The same things were measured in two ways. Each way mixes the same 10 hidden numbers, adds some noise and spreads widely along 5 directions of its own, which tell nothing about the thing.
Some things both ways: the first way, then the second way.
2.335,-1.452,-1.568,2.407,0.494,-1.612,0.109,3.506,-0.401,-0.621,-0.294,-2.171,-0.376,0.271,0.294,0.198,0.207,0.148,-1.348,-2.555,0.490,-0.307,-2.984
1.692,0.133,0.757,1.193,-0.322,-0.011,0.010,-0.656,0.567,-0.592,-0.268,0.942,-0.795,0.490,-0.071,-0.333,0.318,0.584,0.037,-1.057,-0.389,1.688,0.429,0.223,0.527,0.786,-0.678

0.652,-1.327,0.337,1.299,-2.083,1.409,-0.890,3.973,0.243,-1.752,-0.278,-3.109,-0.951,2.768,0.167,1.333,-1.929,0.634,0.031,1.030,-0.557,1.840,-3.335
-2.137,-1.251,-1.297,-0.073,-0.007,0.377,-0.267,0.719,-0.585,-1.602,-0.899,-1.049,2.132,0.816,-0.118,-1.471,-0.031,0.268,1.812,-0.942,-0.240,-1.536,-0.456,-0.652,0.599,2.002,2.018

1.183,-0.728,-1.974,0.626,0.826,-1.940,0.938,0.736,0.475,0.157,-0.585,-0.549,2.248,-1.564,0.220,-0.211,1.264,-0.707,-1.499,-1.837,0.603,0.174,-2.518
1.458,-0.542,-0.493,-0.723,-0.112,0.862,-1.166,-1.487,-0.858,2.292,-0.085,-0.414,-2.887,1.542,-1.331,1.341,-2.426,-0.820,-1.724,-0.376,0.910,-1.481,1.355,-1.203,0.024,2.498,-1.711

-0.526,1.956,-2.289,0.156,-2.297,2.195,0.792,0.287,1.297,-0.041,1.809,1.480,1.501,0.964,0.055,0.525,0.316,-0.352,-0.608,3.140,1.637,1.896,-2.157
0.558,-0.767,-0.996,0.319,0.970,0.741,-0.651,0.502,1.164,-0.357,-0.238,-0.198,0.521,-1.061,-2.524,0.958,0.986,-0.334,0.407,1.131,-1.659,1.686,0.386,-1.857,-0.650,-0.738,0.895

2.236,-0.921,0.366,1.721,0.424,-0.569,-1.769,-0.362,-0.006,-0.571,0.676,-1.323,-1.843,-0.347,-0.353,-0.001,-0.140,1.946,0.613,-2.328,0.438,-0.177,-1.168
3.310,1.266,-1.064,0.845,-0.307,1.163,0.291,-1.704,0.132,2.865,-0.626,-0.381,-2.336,0.712,-2.595,1.889,-0.241,-0.967,-1.307,1.757,0.166,0.637,1.197,-1.718,-0.283,1.527,-1.145

1.774,0.315,-2.602,2.259,-0.743,1.822,-1.318,3.432,0.154,-0.886,0.778,-0.930,-1.189,-0.065,-0.476,0.159,1.965,-0.296,0.129,-0.347,1.096,1.138,-0.508
-1.308,-0.351,0.832,0.653,-0.413,0.210,0.360,-0.582,-2.070,-0.047,-1.143,1.106,-0.354,0.353,1.057,-0.551,-0.973,2.338,0.250,-1.737,0.318,-1.716,-0.874,1.053,0.385,1.034,0.223

0.093,0.693,-1.094,-0.841,2.292,0.048,0.932,1.744,1.304,1.921,1.538,-1.598,-0.372,-0.478,0.021,-0.668,-0.529,-0.217,-0.713,-1.084,2.113,0.609,-1.326
1.194,0.709,1.201,0.261,-0.923,0.147,1.212,-0.763,0.227,1.223,-0.314,1.971,-3.001,0.674,1.066,1.035,-0.705,-0.226,-0.964,-0.494,-0.822,0.285,1.010,-0.921,-0.675,1.182,-2.702

-2.664,1.315,0.021,-2.394,1.214,-0.863,2.788,1.058,2.449,3.088,0.500,-2.001,1.588,-0.740,1.233,-0.849,-1.745,-0.801,0.323,-0.185,-0.601,-1.975,-1.461
-0.584,0.404,-1.175,-2.989,-1.178,0.008,-1.240,2.863,0.311,0.391,-0.685,-0.297,-0.315,0.581,0.528,-0.023,-1.482,-0.587,0.806,-1.427,-0.022,-1.600,0.361,-0.322,-0.217,0.049,0.365

0.752,-0.548,-1.526,-0.234,-0.650,-0.705,1.014,0.855,0.712,-0.303,-0.793,1.139,0.942,-1.272,-0.098,-0.350,1.025,-0.792,-1.643,1.311,0.155,0.665,-1.539
-0.257,-1.559,-1.829,0.434,0.737,0.090,-0.358,-1.180,-3.229,1.289,-0.507,-3.442,0.816,1.346,-0.029,-0.419,-0.852,0.771,-0.625,0.300,0.535,-2.704,-1.433,1.024,0.944,0.013,4.480

1.083,0.840,0.201,0.189,-0.579,-1.816,-0.512,-0.085,0.660,0.860,-1.025,-1.039,-0.864,-2.557,1.292,-0.352,0.012,0.396,0.721,-1.835,0.614,-0.697,-0.253
-1.460,0.720,0.678,-2.817,-1.482,-0.456,1.264,3.021,0.631,-0.673,-0.603,2.307,-1.927,-0.866,1.571,-0.762,-0.550,-1.324,1.260,-0.391,0.521,-1.073,0.080,-0.826,-1.502,-0.283,-2.895

3.249,-1.552,-2.628,1.412,1.281,-4.801,-1.165,-1.879,0.058,-0.412,-1.023,1.467,0.638,-2.995,1.601,-1.355,1.704,0.115,-2.625,-2.318,-0.448,-1.456,0.949
1.282,1.104,0.411,0.768,0.084,-0.084,-0.149,0.372,1.760,-0.892,1.015,0.822,-0.075,-0.243,-1.162,0.243,1.231,0.275,-0.020,0.512,-0.542,1.737,-0.573,0.483,-0.225,-0.637,-0.578

0.212,-0.716,0.555,0.405,1.234,-0.397,-1.722,-0.829,1.257,2.027,1.935,-1.563,0.382,1.396,-0.698,2.174,-0.909,1.975,-0.168,-0.622,0.746,-0.092,-0.968
-0.420,-0.083,-0.557,1.238,0.280,0.817,-0.360,-1.203,-1.913,1.708,-0.497,-0.519,-0.511,0.904,-0.246,0.449,-1.372,1.666,-1.754,-0.373,0.599,-2.466,-0.500,-0.130,0.321,1.726,0.546

2.551,-0.365,-1.331,2.802,-1.143,2.192,-1.181,0.431,-0.471,-2.752,0.788,0.021,-0.470,0.750,-1.865,0.547,2.007,0.583,0.324,0.541,0.859,1.845,-1.517
0.040,-1.062,2.670,1.284,1.584,-0.013,0.375,-2.443,-0.268,-0.561,0.893,1.398,0.026,-0.699,0.135,0.326,0.138,0.634,-2.083,-0.309,-0.086,1.131,0.393,-0.033,-0.026,0.650,-1.309

3.729,0.222,-1.851,4.755,-0.893,-0.477,-1.865,-2.426,-0.407,-1.977,2.011,-0.640,2.111,0.813,1.005,1.450,1.336,0.087,-1.219,-1.207,2.274,1.309,0.846
3.022,-0.806,-0.050,3.433,1.260,-0.641,0.017,-1.234,0.401,-0.520,2.938,-0.976,-1.826,0.865,-1.690,0.592,1.378,0.219,-2.371,0.851,-1.497,0.488,-2.184,0.934,0.169,-0.382,1.933

3.240,-2.506,-1.098,2.383,0.396,-2.549,0.139,0.036,-1.385,-1.598,-0.852,-0.748,-0.526,0.959,-1.631,1.728,0.751,0.326,-2.451,0.939,-0.363,-1.007,-2.237
-2.439,-0.169,2.103,0.018,0.806,-1.151,2.354,-0.591,-1.367,-1.070,0.478,0.917,1.886,-1.479,2.558,-0.145,0.837,-0.155,-0.486,-0.660,0.443,-0.258,1.561,0.687,-0.068,-0.371,0.903

-3.162,1.617,0.810,-3.605,0.166,5.267,0.577,-0.559,2.654,0.819,3.071,0.727,0.274,0.179,-1.663,-0.714,-0.704,0.518,2.152,1.870,1.051,2.859,-1.237
0.748,-1.728,1.346,1.979,1.968,0.416,-0.937,-1.461,-0.636,-0.267,-0.177,-0.906,0.859,0.052,-0.111,-0.883,0.243,2.348,-2.140,-0.016,-0.568,1.208,-2.114,-0.106,0.701,-0.387,1.179

-1.767,2.457,-0.824,-2.041,0.777,3.177,0.777,1.970,1.672,0.729,2.167,-0.699,-3.277,-0.234,0.715,-2.447,-1.364,-0.890,1.681,2.226,-0.251,-0.096,1.909
-0.856,0.376,1.053,0.472,-0.066,-0.293,-0.783,0.660,0.580,-1.124,0.232,0.154,1.374,0.654,1.983,0.205,0.292,2.592,0.714,-1.766,-1.814,1.318,-0.480,1.345,0.387,-1.520,1.013

0.823,-0.034,-1.944,-0.123,0.342,-0.815,0.668,3.456,1.603,0.343,-1.608,-0.550,0.091,-0.820,-0.297,-1.550,0.522,0.456,-0.926,0.714,0.168,1.817,-2.785
-1.117,-0.090,-0.552,-2.234,-1.001,0.928,0.839,0.384,-0.798,0.504,-1.791,0.800,-0.144,0.136,-0.708,-0.004,-0.726,-1.154,1.555,0.150,-0.483,-1.813,-0.288,-1.650,-0.894,2.238,-0.485

-2.658,-0.024,-0.213,-0.641,-0.171,2.076,0.555,2.020,1.118,1.987,2.184,-0.776,2.017,1.663,-0.708,3.108,0.022,-0.697,0.459,0.259,-0.398,-0.901,-0.979
0.315,-0.554,1.869,2.311,1.477,-1.353,-0.639,-0.872,-1.848,-0.014,2.061,-0.772,-1.491,0.059,1.548,0.397,-0.672,2.546,-2.865,-1.745,2.187,-0.142,0.679,2.205,1.261,-1.241,0.392

1.533,0.166,-2.010,0.681,1.896,-3.592,0.316,0.660,0.590,1.380,-0.810,1.117,1.311,-0.249,-0.320,0.123,0.767,2.187,-2.197,-0.189,0.948,0.811,-3.111
-0.135,0.156,-0.703,-1.274,-0.799,1.206,1.644,-1.219,-1.980,2.173,-2.066,1.390,-1.400,-0.809,-1.913,1.433,-0.835,-1.348,0.327,1.070,0.077,-2.036,0.995,-1.613,-1.334,2.018,-0.520

2.477,-0.587,-2.092,1.940,-0.288,-3.033,0.099,2.812,-0.336,0.167,-1.683,0.640,-0.167,-0.448,0.061,0.428,1.226,1.175,-2.017,-0.008,0.454,-0.004,-2.588
-2.704,-1.211,0.815,-0.747,0.096,0.425,-0.649,0.188,0.124,-2.623,-1.270,1.318,2.470,-0.430,0.212,-1.719,0.100,1.463,2.579,-1.036,-0.384,0.556,-0.883,0.446,0.057,0.178,-0.370

0.608,-0.417,-2.316,1.088,1.251,-0.151,2.339,1.931,0.513,1.275,1.819,-1.601,2.405,0.379,-0.510,0.784,0.904,-2.159,-2.408,-0.945,2.458,-0.562,-2.295
-0.023,1.139,1.731,-1.500,-1.152,-0.120,0.819,0.926,3.022,-0.743,0.631,3.689,-2.445,-0.248,0.898,0.803,-0.298,-2.194,0.210,-0.664,-0.476,1.577,2.869,-1.989,-1.488,1.378,-5.692

1.357,0.250,-0.468,1.311,-0.027,-1.190,2.655,2.897,0.654,1.418,-0.417,-0.885,0.331,-0.577,-0.475,-0.562,0.375,-0.492,-1.328,0.583,1.959,-1.797,-2.255
-0.567,-0.636,0.076,-2.162,-0.580,-0.334,-0.384,0.106,0.739,-0.413,0.141,-0.148,0.661,1.375,2.120,-0.803,-0.730,-1.282,0.064,-0.201,-1.005,-0.532,-0.336,0.474,-0.336,-0.300,-0.152

0.909,-0.885,0.176,2.222,-1.442,0.942,-0.107,3.780,1.086,0.532,-0.527,-0.860,0.116,2.410,-2.202,1.465,0.335,1.443,-0.197,2.903,-0.093,-0.453,-2.478
2.342,0.433,-0.977,0.554,1.559,0.481,-0.799,-2.285,0.601,1.799,2.014,-3.636,-0.090,1.379,-3.136,2.991,0.695,-1.368,-1.236,2.986,-0.186,1.851,0.880,-1.229,0.075,-0.155,0.820

Other things, the second way, with their names:
<151>: -1.586,1.129,-0.206,-2.576,-1.399,0.929,0.009,1.523,0.885,0.290,-0.559,2.442,-1.497,-0.353,-1.374,0.802,-1.254,-1.136,1.338,0.002,0.577,-1.735,0.746,-1.658,-1.639,2.072,-3.781
<87>: -2.062,-2.352,-0.224,-1.597,0.463,0.155,-1.992,0.006,-0.436,-1.988,-0.871,-0.204,2.747,0.423,0.479,-2.788,-1.214,0.336,0.690,-1.213,0.657,-1.506,-1.235,1.092,0.701,0.756,0.884
<260>: 0.847,-0.934,-0.487,0.812,0.314,-0.905,1.383,-0.112,-0.906,-1.642,0.227,-1.398,0.857,-0.041,-0.490,-2.010,1.906,-0.703,1.054,1.228,0.092,0.188,-2.627,1.488,0.362,-0.901,3.125
<424>: 2.121,0.434,0.025,1.139,-1.023,-0.220,1.506,-0.259,-1.376,1.836,-1.357,1.664,-2.600,-0.066,1.635,-0.764,-0.795,0.083,-2.326,-0.816,0.505,-1.538,0.363,0.547,-0.006,0.414,0.257
<358>: 1.874,0.433,-1.068,-0.300,-0.294,-0.908,1.673,1.193,-0.839,0.896,0.108,-1.082,-1.389,-0.606,-0.004,0.312,0.888,-1.905,-0.490,0.798,0.141,-0.400,0.372,0.136,-0.193,-1.307,2.532
<341>: -0.155,-0.134,-0.104,-0.094,0.135,-0.118,0.809,-0.730,-0.910,0.480,0.115,-1.277,0.096,0.888,0.569,0.044,0.070,-0.262,-0.183,0.729,0.148,-0.596,-0.486,0.038,0.015,0.276,0.728
<89>: -2.170,1.098,0.077,-1.632,-0.890,0.981,0.110,-0.582,-0.989,0.654,-1.124,0.758,0.805,0.570,-0.789,0.986,-1.106,0.479,1.557,-0.430,0.521,-1.753,0.604,-0.403,-0.383,2.612,-1.245
<159>: 2.821,0.068,-1.038,2.824,1.045,0.619,-0.513,-0.756,0.151,0.054,-0.071,-2.137,-0.241,0.258,-3.226,0.220,1.560,1.255,0.088,1.457,-0.046,2.387,-1.062,-0.610,0.859,-0.229,1.734
<385>: -0.016,0.963,-2.803,0.012,-0.992,1.604,-0.585,0.898,-0.918,1.092,-3.310,-1.585,1.015,0.514,-2.079,-0.550,-0.023,1.637,2.768,0.974,0.391,-0.341,-0.972,-1.081,0.308,0.359,1.496
<435>: 0.660,0.615,-0.895,-0.559,-0.981,0.274,-0.223,-0.156,0.523,0.580,0.247,0.613,-1.188,0.858,-1.055,1.648,-0.477,-0.976,0.850,-0.300,-0.618,-0.164,1.813,-0.188,-0.449,0.810,-0.654
<24>: 0.169,-0.327,2.931,0.122,1.277,-1.010,0.192,-1.146,1.993,-0.850,2.655,1.521,-0.530,-0.352,1.999,0.786,0.312,-1.053,-2.649,0.092,-0.313,2.160,1.687,0.155,-0.633,-1.133,-2.935
<369>: 3.124,-0.221,-0.994,1.004,-0.765,0.544,-0.266,-1.524,0.486,0.708,-0.629,0.243,-2.120,1.563,-1.253,-0.587,-0.396,-0.736,-0.521,0.390,-0.079,0.464,-0.076,-0.020,0.284,1.367,-0.756
<342>: 0.111,0.154,3.198,-0.004,1.644,-0.726,0.905,-1.930,1.223,-0.577,2.830,1.154,0.773,-0.572,0.353,1.652,0.809,-1.321,-2.757,0.215,-0.779,1.465,1.099,0.076,-0.493,0.633,-1.320
<475>: -1.528,0.186,-0.972,0.033,-0.330,0.002,-0.280,1.026,-0.157,-0.943,-0.331,-0.826,0.335,0.378,-0.318,0.248,0.221,0.727,2.721,-0.256,0.643,0.410,1.288,-0.362,0.242,-0.176,-0.082
<238>: -0.396,-1.029,-0.180,2.072,0.931,-0.338,1.746,-1.089,-2.330,-1.183,-0.898,-1.137,2.832,-0.867,-0.372,-1.299,1.962,1.238,0.465,0.214,-0.610,-0.284,-1.768,1.339,0.878,-0.178,5.122
<128>: 1.033,0.125,-3.427,-1.390,-0.203,2.258,-1.286,-1.835,-0.784,4.314,-1.436,-2.325,-1.314,1.943,-3.287,2.500,-2.339,-1.809,-0.911,2.474,0.403,-2.362,1.862,-3.048,-0.657,2.682,-0.596
<273>: 0.436,-0.140,2.738,-0.280,1.374,-0.819,0.995,-1.770,-1.138,1.349,1.753,0.490,-0.786,-0.637,1.229,2.320,-0.623,-0.767,-3.841,-1.228,0.076,-0.218,2.307,0.059,-0.075,0.767,0.138
<286>: 4.834,0.865,-3.536,1.987,0.943,1.060,-1.471,0.026,1.224,1.239,0.222,-4.844,-0.539,0.987,-5.757,1.398,2.246,-0.286,1.072,3.868,-0.327,3.284,-1.351,-1.652,0.609,-1.498,2.902
<4>: 3.429,-0.522,1.377,2.295,0.646,-1.118,2.906,-2.597,-2.673,1.891,1.016,-0.742,-3.267,0.387,1.086,0.031,0.607,-0.828,-3.807,1.069,0.541,-0.748,-1.386,1.029,0.188,-0.048,1.637
<345>: 1.965,-0.083,-1.320,-1.109,0.200,1.239,-1.695,-1.203,1.659,1.525,0.315,-1.168,-0.392,1.657,-2.536,1.160,-0.920,-1.822,-1.169,1.636,-0.756,0.198,0.276,-1.752,-0.468,1.689,-1.038
<33>: 1.057,0.289,0.474,-0.418,-0.131,0.185,2.393,-0.784,-1.706,1.428,-2.052,1.502,-0.290,-1.873,0.053,-1.290,0.300,-1.030,-1.589,1.654,1.141,-1.166,-1.114,0.020,-0.839,-0.075,0.358
<323>: 1.996,0.500,-1.954,1.201,-0.662,0.878,0.611,-0.272,1.157,0.878,-1.325,-0.076,-0.743,0.610,-0.943,-0.706,0.492,-1.088,-0.238,1.674,-0.377,0.546,0.351,-1.809,-0.241,0.889,-0.477
<199>: 1.024,0.751,-3.000,-1.411,-1.330,1.582,0.135,-0.194,0.218,2.040,-2.323,-0.694,-0.029,0.901,-2.118,0.224,-0.458,-1.908,1.123,2.159,-0.538,-1.054,0.081,-1.865,-0.790,1.454,0.321
<196>: 0.114,-1.201,-0.250,0.591,1.549,-0.165,-0.865,-1.596,-0.855,0.676,1.725,-2.493,0.667,1.180,-0.463,1.737,-0.121,0.188,-1.412,0.330,-1.095,-0.193,0.098,0.197,0.358,-0.371,2.576
<78>: 1.416,0.458,-0.974,-1.097,-0.312,1.050,-1.120,0.375,1.379,0.902,-0.308,-0.580,-2.038,0.713,-2.628,1.640,-0.463,-1.109,1.150,1.213,-0.109,1.526,1.378,-2.556,-0.678,0.727,-2.503
<215>: -0.972,-0.478,-1.831,0.207,0.071,0.547,1.025,-0.770,-0.943,0.739,-0.749,-1.043,0.977,0.340,-0.395,-0.107,0.208,-0.829,0.090,1.788,-0.445,-1.769,-0.304,-0.710,-0.520,0.451,1.716
<437>: -0.018,-0.575,-1.868,-0.936,0.237,0.936,-1.859,-0.919,-0.367,1.217,-0.387,-2.094,0.154,1.654,-1.343,-0.104,-1.697,-0.661,-0.362,0.931,1.675,-1.441,0.773,-0.737,0.372,1.511,-0.464
<350>: -0.367,-0.160,-1.953,-0.669,-0.448,1.183,-0.395,-2.135,-0.640,1.472,-1.033,-2.151,0.545,2.221,-1.145,0.323,-0.836,-0.766,1.201,2.226,0.289,-0.953,-0.021,-0.694,-0.184,1.300,-0.292
<223>: -0.772,0.097,0.519,1.890,0.407,0.177,0.224,-0.620,-1.908,0.499,-0.772,0.165,0.321,-0.033,1.183,-0.769,-0.499,2.960,-1.387,-0.500,0.816,-1.330,-1.196,1.132,0.469,-0.230,0.911
<264>: -3.493,-1.471,1.544,-1.370,0.236,0.769,-0.669,0.366,-0.764,-1.636,-2.061,2.771,2.153,-1.218,1.001,-1.688,-1.160,2.078,0.792,-1.738,-0.420,-1.279,-1.299,0.123,-0.459,0.689,-0.820
<64>: 1.284,0.422,0.192,1.371,-0.511,-1.792,1.221,1.757,0.781,-0.864,1.084,0.390,-1.233,0.095,3.470,-1.838,0.835,-0.211,-1.535,-0.941,0.106,0.126,-0.325,1.790,0.335,-2.276,1.031
<145>: -3.415,-1.370,-0.272,-1.914,0.106,0.921,-1.860,-0.279,0.292,-0.983,-0.988,-0.123,2.869,1.240,0.888,-0.862,-1.644,0.578,1.248,-1.107,-0.454,-1.124,0.513,-0.586,0.119,1.700,-0.636
<466>: 0.157,0.961,-1.184,-0.737,-1.074,0.173,1.944,1.222,-0.173,0.190,-0.609,0.336,-1.481,-0.392,-1.494,0.359,0.832,-1.655,1.901,1.398,0.250,-0.718,-0.034,-1.309,-0.998,0.858,-0.344
<203>: 0.847,-2.132,-2.481,1.024,0.511,1.569,-3.027,-2.729,-2.020,1.888,-0.953,-3.668,0.253,3.605,-1.350,-0.217,-2.322,1.922,-0.994,-0.125,-0.274,-2.264,-1.777,0.275,1.456,2.006,2.585
<117>: -1.400,0.379,0.369,-1.934,-0.329,-0.512,0.396,-0.388,-0.784,0.773,0.382,1.572,-0.018,-0.923,0.865,1.013,-1.194,-1.304,-0.805,-0.312,1.106,-2.023,2.276,1.242,-0.917,-0.354,-0.688
<404>: -0.050,0.179,-0.231,-0.527,-0.096,0.747,-0.464,-0.644,-0.180,1.860,-0.322,0.462,-1.539,0.532,-0.099,1.312,-1.678,-0.228,-1.361,0.148,0.507,-1.136,1.719,-1.289,-0.630,1.120,-2.054
<414>: -0.458,0.216,0.386,-1.375,1.190,-0.248,1.045,0.827,1.655,-0.250,1.342,-0.556,0.736,-1.150,-0.484,0.880,1.303,-2.788,-0.889,2.218,-0.185,1.139,1.206,-2.399,-1.184,-0.457,-0.732
<25>: 0.265,-1.026,-0.401,-0.098,0.784,0.774,-2.308,0.150,0.253,0.503,0.499,-0.271,-0.698,0.708,-1.617,0.954,-1.631,0.512,-1.747,-1.414,-0.226,-1.041,0.609,-1.129,0.320,1.870,-0.130

Some of these things the first way, each followed by its name:
2.014,-1.222,-1.329,3.249,-0.088,0.544,0.300,1.909,-0.465,-1.162,1.294,-1.077,1.185,3.193,-2.080,2.397,0.787,0.507,-1.641,1.164,1.040,0.594,-3.363
<238>
0.226,-0.686,-4.021,0.043,-2.012,-0.403,-0.293,2.630,2.267,-0.352,-1.349,0.227,2.962,-0.716,1.133,-0.782,1.188,-1.158,-1.667,0.986,-1.185,2.130,-2.833
<25>
0.984,-0.700,-2.414,1.363,-2.938,2.237,-0.995,6.401,1.522,-0.228,0.169,-0.715,-0.935,-0.705,0.241,-0.783,1.399,-0.573,-0.187,-0.938,1.379,1.404,-3.369
<424>
1.399,1.474,-1.108,2.043,-0.926,0.720,-0.807,-0.233,0.526,0.048,1.064,-0.054,-0.478,0.155,-1.080,0.888,1.181,1.604,0.722,0.417,1.549,0.490,-1.504
<264>
0.639,-0.209,0.462,0.606,-0.972,-0.342,1.138,0.212,-0.218,-1.289,-0.308,0.273,0.481,-0.432,-0.079,-0.044,0.147,0.552,0.385,-0.580,0.019,-0.358,-2.174
<87>
-2.420,0.239,-0.222,-1.844,-1.202,1.230,0.287,3.067,2.929,2.226,0.347,0.949,1.449,0.167,0.539,0.183,-0.713,0.718,0.028,1.292,-0.533,0.500,-2.023
<286>
0.566,0.485,0.164,1.201,0.186,1.832,0.095,0.563,0.334,-0.221,1.777,-1.634,0.209,1.001,-0.506,1.085,0.112,-0.039,0.639,-0.393,1.347,0.555,-0.529
<466>
0.945,-0.434,-0.865,1.271,-1.489,0.673,1.043,2.207,0.497,0.111,0.044,0.741,0.439,0.048,-1.021,0.381,1.178,-0.290,-1.092,1.886,1.164,-0.221,-1.628
<24>
-0.263,1.415,0.082,0.834,0.405,0.241,0.822,3.341,0.301,0.658,1.055,-1.741,-1.506,1.779,0.969,0.089,-1.996,1.100,0.569,0.288,0.198,-0.700,-0.764
<435>
0.645,0.309,-1.674,-0.188,-0.613,-1.043,0.246,1.541,0.866,0.166,-1.070,-0.066,0.128,-1.876,0.738,-0.754,0.717,-0.513,-0.672,-0.406,0.238,0.443,-1.505
<78>
0.630,-0.824,-2.158,1.071,-1.776,-1.436,1.404,4.102,1.187,0.817,-1.396,-0.366,1.888,-0.245,0.422,0.333,0.446,-0.709,-2.065,0.600,0.346,-0.381,-3.678
<358>
-0.745,0.823,0.112,-0.766,0.651,-2.136,1.515,0.820,0.569,1.413,-0.408,2.262,-0.141,-0.381,0.395,-0.494,-0.352,1.317,-0.454,1.150,-1.136,-2.029,-0.246
<117>
0.861,-0.885,-1.042,0.738,2.512,-0.576,-0.053,2.379,0.888,1.133,0.253,-1.769,-0.317,0.916,-1.792,-0.006,0.598,1.063,-0.456,0.058,-0.882,-0.915,-0.864
<89>
-1.770,-0.307,1.467,-4.089,3.593,-2.100,2.414,0.755,1.632,3.299,0.257,2.021,-0.277,-0.988,-0.530,-0.748,-1.502,1.218,-1.723,0.969,0.683,-0.228,-0.865
<350>
0.691,0.811,0.473,2.309,-0.016,0.072,1.078,0.214,0.329,1.121,1.566,-2.237,0.981,3.598,-1.324,2.862,-1.203,1.174,-0.513,2.479,1.358,-0.846,-1.960
<196>
2.296,0.206,-1.566,3.608,-2.578,4.498,0.498,2.589,0.306,-1.453,2.570,-0.926,-0.690,0.499,-2.081,-0.061,2.370,-1.420,0.484,0.749,3.030,-0.062,-1.782
<199>
0.728,-0.903,-1.977,0.800,-1.061,-1.874,-0.320,3.603,1.695,2.476,-0.871,0.145,1.000,-0.265,-0.301,1.405,0.706,0.687,-2.145,0.685,0.846,-0.295,-3.215
<404>
0.662,-1.210,1.840,-0.634,0.695,-2.086,0.450,-5.139,0.476,0.283,0.375,-0.601,1.408,0.214,-1.357,1.509,-1.360,1.317,-0.816,1.040,-0.019,-0.830,-1.813
<414>
1.363,-1.750,0.589,3.258,-1.783,0.004,0.053,2.256,-0.002,0.840,0.507,-1.741,1.463,1.655,-1.646,3.622,0.741,0.696,-0.501,-0.535,1.245,-1.938,-3.408
<437>
